The groups are shells around one centre, one inside the other: the same stretched ball of 7 dimensions in 10 sizes.
In the rows, 128 means zero.
Known rows, each followed by its group:
[186  80  68 157  54 106 132 112 100 203] : J890
[113  86 122 129  96  95 108 188 141 181] : J740
[119 143  75 188  98 162 162 122  98 130] : J890
[102 157  86 163  82 154 124 131 118 123] : J756
[188 157  45 167  91 139 123 107  93 110] : J754
[ 81  90 110 160 123 139 126 133 110 123] : J756
[177  83 142 145  99  91 118 149 129 165] : J756
[121 128  29 168  66 157 106  82  91 121] : J308
[126  99 123 141  95 106 103 161 137 153] : J622
[ 99 118 149 132 152 136 167 144  88 123] : J579
[111 107 124 135  95 102  91 187 153 155] : J756
[187 124  96 130 105 114 141 117  83 144] : J570
[178 158 121 127 116 113 138 156 107 130] : J622
[119 108 137 124 143 105 148 192 115 156] : J579
[138  99  54 178  63 145 145  90  88 168] : J579
[137  92  82 148  91 127 120 102  92 144] : J622
[208 123 150  96 116  74 125 171 113 162] : J890
[123 139 161 108 121  99 124 205 139 152] : J835
[148  80 143 142 125 106 161 150 102 171] : J520
[192  58 104 133  93  81 137 142 101 205] : J308
[ 61 104 156 117 127 115 136 197 130 163] : J756
[135 157 128 144 104 117 126 192 143 142] : J740
[ 81 136 116 141 134 141 124 160 116 105] : J570
[141 116 110 108 117 111 123 138  93 140] : J520
[217  81 144 131  98  73 121 149 122 179] : J890
[177  93 137 136 119 108 143 117  92 146] : J520
[129 157 159 115 116 100  99 210 158 129] : J754
[130 114 105 126 130 127 135 124  84 122] : J740
[171  85 135 114 130  76 104 177 125 151] : J890
[146 162 113 143 128 137 136 139 102  98] : J622
[191 103  50 150  63 115 127 102  88 175] : J756
[ 83 125 163 140 134 127 137 181 132 129] : J835
[141 117 180 130 134  82 123 236 165 160] : J308
[181 184  89 169  85 146 160 126 101 130] : J308
[149 140 167 125 116 101 144 193 134 160] : J520
[117 121 156 106 126 103 141 188 118 162] : J835
[126 143 126 130 155 136 167 148  83 112] : J754
[ 65 114 119 139 125 127 105 183 138 124] : J756
[112  46 110 130 102 107 128 127  97 182] : J890
[190 131 132 146  98 105 138 152 120 154] : J835
[175 179 102 151  93 131 143 148 113 131] : J520
[166  79 125 130  96  91 135 152 112 190] : J622
[142 155 112 131 101 130 146 143 100 142] : J570
[126 155 122 157 119 142 134 145 117 104] : J570
[108 112 164 121 140  97 119 212 145 144] : J622
[132 103 105 138  80 124 144 120  95 176] : J520
[171 167  81 151  75 128 139 150 114 154] : J579
[101 105 171 133 139 114 137 176 127 137] : J570
[114 130 121 116 104 108 112 183 130 154] : J835
[179  49 125 120  79  75 106 132 114 199] : J754
[ 79 116  92 132 110 146 147 124  83 143] : J754
[159 103 125 159 119 108 127 161 128 141] : J520
[156  89 143 115 106  73 104 197 145 179] : J740
[ 93 143  91 131 107 126 113 184 128 138] : J754
[156 176  45 170  82 163 130  89  86  99] : J579
[156  58 102 146 104 104 113 113 101 154] : J579
[148  90 101 154  72 107 110 141 128 174] : J835
[ 42  99 160 106 155 119 120 189 123 126] : J308
[ 88 129  90 159  98 142 128 155 122 140] : J570
[159  74 127 152 109 101 156 153 109 187] : J579
[140  70 169 103 116  61  91 213 157 182] : J754
[117 159  90 147  88 141 121 145 118 129] : J570
[141  86 156 123 133 110 171 136  84 166] : J308
[123 154  98 152  94 137 106 145 128 113] : J740
[ 77 119 119 130 126 139 148 148  97 137] : J740
[151 149  89 162  83 142 157 124  97 151] : J740
[162  78 130 143 100 100 148 142 107 185] : J835
[166 145 171 107 159  87 136 216 131 131] : J308
[157 127 103 145  69 111  92 144 137 148] : J890
[105 148 133 131 126 125 143 188 123 138] : J622

New rows, each followed by its group:
[217 150 103 149 111 125 135  97  85 104] : J308
[147  99  48 159  85 140 128  79  74 139] : J756
[181  89 163 100 116  73 112 163 120 165] : J756
[179 111 109 115  80  99 126 130  99 177] : J520
[152 154 126 172 117 137 154 150 118 120] : J890
[108 126  90 171 104 150 152 130 102 136] : J570
[ 62 143 146 141 156 146 155 180 115 108] : J756
[123 122 119 127 115 126 164 146  89 161] : J756
[181 125  80 138  63 122 132  98  87 166] : J756
[182  95  66 175  63 125 110  85 104 148] : J754
[123 134  95 153  98 146 171 125  85 156] : J579
[139 174  86 151  93 139 110 146 123 107] : J520
[183 112 141 111 128  87 154 177 104 173] : J754
[151 177  85 153 109 143 150 145 101 118] : J520
[104 114 114 149 131 132 114 145 116 105] : J740
[114  98 153 131 139  93 105 210 152 139] : J579
[144  98 149 134 139  95 135 189 128 151] : J835
[125 143 112 129  83 108 118 196 142 172] : J754
[203 147 135 126 117  99 143 161 110 144] : J740
[114 163  91 141  85 147 133 131 104 131] : J756
[ 80  95 163 141 134 125 169 174 113 165] : J754
[120 127 118 142 129 129  99 136 118  87] : J308
[156 101 131 123 149 107 138 142  92 124] : J579
[130 145  83 153  72 124 102 162 139 147] : J579
[ 84 147 173 128 138 116 151 229 146 150] : J754
[211 167  75 159  90 124 139 133 104 132] : J890
[ 47 171 138 137 150 150 140 203 132  99] : J308
[170 130 119 134 134 124 134 116  87 102] : J756
[168  89  78 146  68 117 112  89  93 160] : J520
[117 102  98 128  93 114 120 150 111 166] : J622
[165 112 148 124 144  92 104 174 130 114] : J754
[ 93 143 113 143 131 148 149 146  98 113] : J622
[111 110 139 121 106  99 101 191 146 156] : J570
[144 130 127 118 103 115 141 147 102 157] : J570
[125 137 112 110 118 126 137 135  87 132] : J579
[129 176 104 127 111 141 133 140  99 109] : J520
[186 153 108 154  96 115 138 159 122 146] : J740
[125 108 165 138 139 104 106 180 144 115] : J754
[151 196 120 145 138 143 157 161 105  94] : J754
[ 91 131 139 146 120 135 132 163 126 125] : J622
[147 107 163 134 137 101 133 173 126 138] : J622
[160 116  54 171  80 129 130 125 104 155] : J756
[178 110 137  98 114  79 109 171 119 158] : J520
[104 108 143 121 156 108 132 193 121 131] : J756
[114 130 120 138 106 121 101 160 134 123] : J570
[113 111 182 137 155 117 162 178 117 135] : J579
[144 155 110 140 111 130 165 158 100 149] : J756
[ 70 153 122 141 129 136 128 199 137 121] : J756
[175  81 118 153 113 103 135 136 108 156] : J740
[160 184  48 171  71 154 133 117 102 121] : J890
[113  91 128 122 143 111 143 163  99 147] : J756
[135  80  86 146  81 116 126 121 101 175] : J622
[159 167 100 145 122 121 106 170 131  97] : J308
[126  75 129 157  97 116 117 129 123 152] : J754
[186 157 121 139 119 119 163 152  98 139] : J756
[ 94 115 184 106 155 104 131 199 129 132] : J835
[184 133  57 170  72 144 120  67  84 117] : J890
[217 105 108 114 109  87 120 127  92 150] : J890
[117 105 101 150  82 132 129 120 106 156] : J570
[106 124 108 162 125 136 131 157 120 118] : J570
[194 124 119 132  64  90 116 161 133 188] : J754
